The same things were measured in two ways. Each way mixes the same 11 hidden numbers, adds some noise and spreads widely along 6 directions of its own, which tell nothing about the thing.
Some things both ways: the first way, then the second way.
[  4   1  10   3  -6  -2  -1  -4   5 -10 -21   1  12   0   8  -1   1  -4
  -3 -11 -12   6]
[ -8  -2   3 -11  -3  -6  -5  -4  14  -4  -4   3   5  10   8   6   1   2
  10 -17   2   6   2]

[ 12   6  12   7  10   7  -8 -11   1  18 -16  -5  13 -14  -3   7   3  19
  -4 -10 -12   4]
[-10  -1   4  -3  34 -15   5 -13   7   8  -3   4  17  -2  12  21 -21  -4
  20 -11  22  28  -1]

[  1   4  -1   5  15  -1 -10  -5   2   4   1  -5  -3 -10   4   1   4  -8
  -8   4  12  12]
[  5   8   5  -7   3  -6  11  -1   1   0   3  -6   8 -11   6  11 -12   0
  14 -20  -6  11 -13]

[ -4  -1 -10  -1  -3  -3   0  19 -10   7  14 -14  -2  16   1  19  -6   0
  -6 -12   4 -15]
[-12  -1   0  -9  11 -13  -3  10   2   1  -9   2   2   7   1   5   2   3
   3  -1  -3  13   2]

[ -1   6  -1  -2  25   1  14  10  -2   4   5  26  -2  -9  13 -12  19 -14
  -4  -3 -23  11]
[ 8 11 -2 -1  2 -5  1  8  1  9 -2  4 -3  4 -4 -2 -1 -5 -6 -7 -4  2  3]

[-15  22  -2  -3  29  23   0 -10 -23  -3  -6   2 -10  19  14  31 -14 -14
 -10   1 -16  -3]
[ -1  -2  16  -4  24  21   4   2   2   4   0 -13   0 -30   2  25 -24  32
  -1 -10   2  -9 -11]

[ -3   0  11   8  -9  13  -3   7   9 -10 -17 -11  -2  -1  -8  -9  10  -5
  -7 -25  14  19]
[ -6   7 -16   6  -1 -16 -12  -5   0   0  -3  15  17  13  10   4  -7  -1
   7  -2  -8  28  -5]

[ -9  -3  -7  10   7  -3  -8  33  -3 -12  25  -1  -3  -7  -3  -4  -7 -24
  -7  -2  30  11]
[ 10  10  -3  -2 -21  -1   1   9 -11  -4  -1 -11   8   5 -13  -9  19   1
 -13   8 -13  -4  -5]

[ -1  22   0 -27   3  -4   4 -35  -2 -16 -19  -2   5  16  -1  10   3 -11
  -1  -7  -4  -4]
[  3   5 -10  12 -17  -1   8  -7  -3  -8   1  16  -1   4   3  -4  -1  -6
  -7  -1  -3   2   0]

[ 12  10  -1   0  17   1   6   8   3  23  -7  20   4  -9  10   0  15   6
   2 -13 -11   0]
[ -9   7  10   5  -3  -3   5  18  12   4  -2  -4   5  19 -27  -8  30  -9
 -16  15   7 -18  11]

[  1   2  -6 -25 -12  -3   5  -1 -13 -14  13 -21   7  36 -16  10 -14   1
   7 -13  22 -13]
[ -6  -3 -17  -1   0   1   4  -3  -6  -4   2   0   1   2  -9  -3   5  -3
   0   7   7   0   2]

[  3  14  -4  -1  -9   3  -1   1  15   3   9  -6  -2   4  -1 -19  19  -3
  -2 -15  15  14]
[-28  10  10 -14   9  29  -8  30  10  -1  -6 -18  10  -6 -24  10   4  22
 -10  -1 -12 -32 -16]

[-14   6   0  -6   8   6   3  15 -12  -6  -7  -3  -9  12   7  14  -6 -18
 -12  -9  -3  -3]
[  6  21  14 -12  20   5  -4  14  10  11 -13 -11  16 -16  -7  17 -26  25
 -11 -19  -2 -12  -7]

[ -7   4   2  -6   1   6   8  14   1   7   0  -2  13   4  -6   0  12  -1
  -5 -13   6   4]
[ -1   5   0   2  10   6   4  10 -10  -4  -7   7   6   3 -17   4   4   0
   2  -2   1  -3  -5]

[-22  15   2  -7   6  12   4   0  -5  -7 -11  -8 -10   3   0   3   4 -16
 -16  -8  -4   9]
[-13  -5   6   0  -8  -1  -3  12  18   2   4 -17  -1  16 -19  -6  28   9
 -20  13 -13   2   6]

[  7  19   6  -5  18   8  11  -3 -10   9  -4  -1  26 -15   3  -3   5  10
  -8  -7 -18  14]
[-11 -14   5  -3  14   0  10 -15   3  15  11  -8  -1   8  -5  -2  10 -14
   5  -2  26  14  11]

[ 22   3  -8  11   4 -12  -9 -14  12   1  15  15 -12  -4  18  -7   6  -5
  17  16  10   8]
[ -8  -3   5  -5 -12   0   2  -4   7 -11   6   5   6   0   9   3   6  -1
  22  -9  -8  -4  -5]

[ 15   6   2  -7  12 -19  -5 -26   4  -6   5  19   6  -9   9  -2   6  -8
  11  19 -12   0]
[  2   5   9 -10  14  -3  12  -9   0   1  -1   1   7  -9  10  10 -16  -6
  16 -18  19   0   0]

[ 11  -8   1  10   7  -8  -6  -6   5  -4   4   0  -9 -12  10  -8  11  -7
  -6  13  -4  14]
[-17  -3  -2 -10 -12 -14  -9  12  11 -10  -3  -5   7  20  -7 -12  27   3
   2  13 -20   8   3]

[  2  12   8   7 -15   1 -12 -19  14  -4   1  -8  -2  12   2  -4   0   0
  10 -12   1   3]
[-23  19 -10   3  26   0 -12  11  17  -5 -17  12  23   2  -1  11 -24  15
 -11  17  11 -12   6]

[  1  -5  12  18   5   4 -16  -9   7  -9 -13   0 -11  -7  13  13   6 -14
  -1   1   1   9]
[-1 -1  9  0  0 -2 -5  0  0  2  0  7 11  0  8  8  0  6  8 -4 -3  9 -6]

[ 10  22 -15 -28   0  -6  13   1 -15   7   5   4   7  32  -5  10 -10  10
   3 -26 -11 -26]
[-20  -2  -5  -9  -1  -3   0   4  15  -7  -5  -4  -3   5   2   8  -1   5
  -2  -8   2  -4   2]

[  4   2 -17  -8  -8 -13   6   8   5  -5  13   4  -6  14  -1 -12   0  -9
   6  -5  21   1]
[  5  -7  -6   1  -9 -19  13  -8  -4  12  13  -1 -17  10   4 -12  22 -28
   8   5  10   8  17]

[ 14 -13  16  12  -3  -9 -21 -24   9 -13 -18   0  -4  -4   5   7  -5  -3
  10   6  -2   5]
[-16 -15  -1  -5   3   2 -12  -1 -11 -17 -16  14  -6  15   9  -7   9  14
   9   7   2   1   8]

[ -8   0   6   7 -10   0 -19 -13  15 -22   7  -7 -10   5  -9  -7   1 -20
   8   1  33  16]
[  2   9 -10   6  -6  -3   4  -3   5  -3  11  -7  16  -1  -4   2   7  -6
   0  13   1   3  -3]

[ -1  -8   6 -13  -9 -12   1 -20  11 -10 -15 -11   2   4 -16 -13  12  -1
  -3  -7   0   8]
[  2 -14 -17  -1   2 -14   2  -8 -11   3   5   8 -26  13   7 -10  13 -17
  13  -2  -3  27  10]

[ 12  -3  10  -9  26   4  -1   6 -18   3   0   6  -4   4  16  15  -5  -7
   5   1   0   0]
[  3  -7   1  -5 -19   3   1  -5  -5   1   3   1  -7   6  -8  -8  12   2
   1 -17  -9  -2  -2]

Other things, the second way, with their names:
<142>: [-10 -12  11  -4   3  17  -5  12 -14 -10 -18   7 -16   6 -12  -3   9  25
  -3  -9 -11 -14  -3]
<202>: [ 27  16  -6   9  -8  -4  -3  -3  -4  -8   1   6  17  -8  -1   2  -8  10
   3   0 -15   2  -6]
<103>: [  9  15  -2   2   2  -9   5   3  -1   2  -2   8   9  -3   4   7  -4 -11
   2   1  10  -8   4]
<73>: [-13  -7   2  -5   4   0  -3   0   5   6  -1   6   1  11  -3   0   7  -6
   3  -3  10   3   7]
<112>: [ -3  -4   3   1  -4   0  -1 -10   9   8   3   0  -8   8   1 -10   1   4
  -9  -6   0   2   9]
<256>: [ 12  13 -18  14 -24  -1 -14   7   5 -11  -2  27  -1   2   5  -3  -5   9
  -4  -1 -33  -2  -5]
<341>: [ -9  11 -10  -8   8  -8 -14  13  -3   7 -16   4   2  11   5  -5  -3   1
 -17  16   9  -2  13]
<309>: [ -9   5  -2 -10   9  -4  -9   3  16   0  -1 -14   9   1   5   8  -2   8
   1   6   3   0   6]
<352>: [ -7  -8   0   2   8 -17   2  -5   9   0   3   9  -3  15   6   1   9 -11
  17  -3  -2  27   6]
<460>: [ -5   4  -4  -8  15   5  -5  -3  15  -2   0   5   5  -4   3  10 -18   7
  15 -18   6  -4   1]
<485>: [  0 -13   3  -4  -2   3   6   4 -15  -8  -1   3 -18   1  -2  -6  18   2
  15   0  -8  -5   1]
<36>: [ -5 -18   1   3 -12  -9   8 -14   0  -7   7   7  -9  12   0  -4  16  -3
  17 -11  -4  12   2]
<578>: [ 16  27  -7   5  -6   6  -4  20   0  -6  -1  -8  30 -11 -23   3   4  12
 -23  33  -4 -28   0]
<393>: [ 11  -2   2  -6   1  -4   4   0  -5   8   1   4 -17 -11  10  -1  -8   2
   1  -6   1  -9  11]
<245>: [-8  3  2 -1 18 -9 -3  3 12  0 -2  0 12 -1  2  6 -4  4  1 16  7  2 11]
<52>: [  6  -6  13 -13   6  -3   4  -7   8  12   9 -21   1  -7  -3  -1   6   4
  -1   0  11  -3  12]
<122>: [ 23  17 -11  16 -16  -6   5   5 -11 -22  -9  21   7  -8   1   3 -10  14
  -3   2 -19 -13  -6]
<424>: [-20  -3 -11   1  -6   5  -8   3  -6   4  -4  10   1  14   0  -8   7  -6
  -5   6  -1  10  -3]
<509>: [  4 -11 -17  15 -15 -30   5 -18   7  -8   8  22   2  11  14  -3   5 -11
   9   6  -6  24  12]
<264>: [-18  12 -12  -2   9  -9  -9  14 -15 -11 -26  20   8  15   9  -1  -7  -2
  -4  11   7   7   1]
<402>: [  0  11  -1  -6   9  16  -2  15  -1   2   0 -18  17 -14 -20   9  -1  15
  -9   7   0 -19  -9]
<317>: [  2 -12   5  -3   0   3  11  -1  -9 -14   6  -9 -10   0  -8  -5  22   3
  18   1  -4  -4  -1]
<570>: [-12 -17   1  -2  12  -1   6  -8  10  19  10 -12  -8   2  -5   6   9  -8
 -13   9  29   5  19]
<267>: [ -7  20  11  -8  16   6 -15  16  18  -1 -13 -16  24  -2 -13   7 -11  33
 -15   2  -4 -23   0]
<473>: [-14 -11   2 -14  -8   7   4  -5  -2   0   0 -12  -7   5   1   1  10  -2
   1 -15  10   4  -3]
<502>: [  7  -2  -7   1 -15  11   5   7 -12   5  11  -2  -5  -2 -14  -8  20  -9
  -4   7  -6  -8  -4]
<154>: [-11   1   1  -8   2   4  -2   3  -1   3   2 -10   3   4   4   0  11  -6
  -2  12  12  -4   4]
<536>: [  4  10   3  -2   4   2  -2   0   9   5   8  -1  17  -7   5  13  -1  -6
   5  12  16 -12   5]
<65>: [-19  -2  -4  -3  13   1  -1   7  -1  -4  -6   6   3  12  -1   5  10  -8
   6   7  15   1   5]
<367>: [  6  17 -16   5 -24  -1 -12  11   4  -9   0   5   5   4  -2 -14   6   7
 -15  18 -23 -15   3]
<144>: [ -3   3  -7  -2   1  11 -12  -4  -8 -12 -11   3  -4   1  11   4 -12  19
   7 -12  -3   0  -7]
<363>: [ 13 -13 -19  14 -41 -11   2 -23 -14  -5  17  18  -5   8  16 -14  16 -15
   2  10 -10  23   4]
<560>: [ -1   2   7 -16  24  11  -4   1   3   6   2 -16   5  -9  -5   0  -7  12
   9  -2  13 -14   8]
<67>: [ 1  6 -2  1  0 -2 -1 -4 17  0  7 -9  7  1 -3  0 -2  6 -7  6  2 -3  8]
<577>: [ 12 -17   0   4 -27 -13  13 -14  -2  10  17   8 -20   5   8  -7  18 -22
  -3  -3  -1  22  11]
<539>: [-24   4   6  -3  21 -15  -1  -1  -1  -5 -13   6  17   5  16  12 -10   3
  17   1  11  14  -4]
<453>: [  1   3  -2 -11  -4  10  -3   0  -5   7   5 -18   1  -7   4  -1   1   1
  -4   3   5  -3  -2]
<251>: [  0  -7 -11   2  -2  14  -1   3 -22   1  -8  10 -13   3 -11  -3   3   4
 -11  -5   3  -1  -2]
<31>: [  3   4   7   2  29  16   2   6  -1   4  -8   8  -8 -17  -8   8 -23  20
  -3  -6   4 -22   6]
<423>: [ 15  18   8  -4   5  19  -8  15   6   0   2  -9  10 -17  -7  13  -7  18
  -2   2  -5 -25  -5]
<455>: [-10   4 -13   7  -6   6  -9  -4  -6  -3   1  19   4  -1  12  -3 -12   4
   3   6  -4  -6  -2]
<58>: [-11 -13  -8  -8  -6   1   4  -3   5   8  10  -3 -15  -6  11   7   2  -8
   0  -3   1   9   2]
<62>: [ -8   3   0   1  19  15  -6   3   3 -17 -13   2  -4  -4   2  12 -17  26
  10 -14  -7  -3 -10]
<201>: [  1   4  -7  -3  20   9  -2   6  -7  21   3  -1 -12  -6  -4  -1  -6  -7
  -9   6  12  -2  10]
<449>: [ -7 -14 -10 -11 -14  -7   2  -8   7  11  18 -15 -20   5   6 -13  20 -15
   5   4  -4   8  11]
<105>: [ 15  12  -1  -5  -1   8   7   1  -2   7   8 -17   5  -8 -15   1   1  -2
  -5  -5   3  -6  -3]
<22>: [  5   1 -11   1  -3 -30   2  -6   4   8  -1   4  -7  17   7 -10   9 -20
  -8  13  10  18  24]
<389>: [  3   2 -19   3 -11  -7  -8   6  -8   2  -4  10  -7  14  -5 -15   8  -4
 -15   6  -9  13   7]
<318>: [-12   1   7 -22  22   6   1   4   3   7  -1 -25 -11  -1   6   1   3  -3
  10  -6  19  -4   8]
<527>: [-26   0  12 -12   4  -4  -2  23  11 -12 -17 -11   3  16 -15  -5  20  14
 -11   8 -11  -5   1]

Some of these things the first way, each followed by its name:
[  9  -5   6  11   8  -7 -14 -20  13 -20   1   8 -16  -7  13 -19   6 -22
   4  11   1  24] -> <367>
[ -3   1  -7 -10  -7 -13   5   2  -5 -14  -5  -5   4  12  -6   3  -8  -7
  -6 -13  -6  -8] -> <22>
[ 33   1 -10  -8  13 -13   4 -15  -5   4 -22  12   4   4  10  -6  -3  12
  -8  -4 -24   1] -> <393>
[  8  -5 -15  19  -9 -14  -8  -8  12  -4  -4  -6  -7  -1  -2   7  -1   3
   2 -14   8  -1] -> <423>
[-16  17  -9 -17  15  -7  12  -2  -4  -9  18  19  -9   2   9  -8  13 -28
  -6  18 -16   0] -> <527>
[ 32  -2   2  -2   4 -11  -3 -17  12  -7  -1   8   1 -13   0 -42  10   4
  -1   5  -5  27] -> <449>
[ -5   5  23  10   2   7 -20   1   1   1  16   0   2   0   8   2  -8  -8
   9   5  -7  -1] -> <570>
[  3  -8  30  -9  -4  -2 -20 -15   7 -10 -15  -7   5   4 -12   1   5  -5
   6 -10   7   2] -> <251>
[ -6  -7  -4   0   0  -5 -10 -13   3  -7   1 -14  -9   9  -3   6  -7 -10
   5  14  30   8] -> <317>
[  4   7 -17 -18  12 -20  16 -21  -2 -14   3  11   0   4  -4  -4   6 -10
   4  -6 -10   0] -> <318>
[ -8   3  -3   0  10   9   5 -12 -10  -6 -14  -8 -14  29  18  34   3 -12
  -2 -19 -12  -7] -> <256>
[ 18  -8   0   1  -2 -13  -8  12  -5  15   9 -19   4  -5 -11   5  -6  20
  -1 -25   7 -11] -> <389>
[ 10  -3  -2   5   3  -7   8 -10   2 -15  -5  -2  10  -7   6 -19   0  -2
  -4   7  -8  24] -> <560>
[ 26   3 -26  14 -33 -23  -3  -1  19  -5   2  -2  10   4 -10  -6  -3  17
   7 -26  15  -9] -> <536>
[ 18   7  -4   1  -1   0  -6  -1  -5 -17   3  -3   7   1  -1  -3 -11  -2
  -3  -5  12   8] -> <363>
[ -4   3   0  -5 -14  -6   3  19   8  -4   6  13  -5   4  -3 -21   3 -13
   3   3   7   2] -> <142>
[ 10  12  -6 -18   9  -9  12 -19  -3   4   8  23 -12  10   8 -11   4  -2
  14  15 -22  -7] -> <31>
[-22   3 -12  -2 -10  -2   3  12  -3 -24  11   0  -6  37   9  21  -7 -33
   6  -7  20  -8] -> <103>
[ -6   7  11  -3   1  14   2   6   2  -3  -9   5   0   7   7 -14   0 -13
   1   7  10  20] -> <36>
[  3   3  22   7  25   8  -1  -6  -2  -2   8  24   5 -10  27  -4  18 -17
   7  16 -31  14] -> <73>
[ 13   4 -13   4   3  -9  -5   3  -5 -11   6 -12   5  -1  -5   3 -12   1
  -5 -20  15   5] -> <453>
[  1   9 -13  -4  -9   0  13  10  -8 -16 -23 -15  17   2  -4  -8 -18   0
 -24 -13   1  15] -> <52>
[ 19  -7  13  -2   2 -17  -9 -31   8   1   6   7  -7   0   7  -4   7   4
  25  10 -12  -3] -> <460>
[ -2  -2  20   1  30  14  -7 -16  -7 -12 -27   8  -7   2   5  11  -7 -13
   4 -13  -6  17] -> <144>
[ 10   4   6   1   0  14  -6  -3  -5   2 -19  -4   2  16   6   4 -12   6
  -6  -3  -4   7] -> <509>
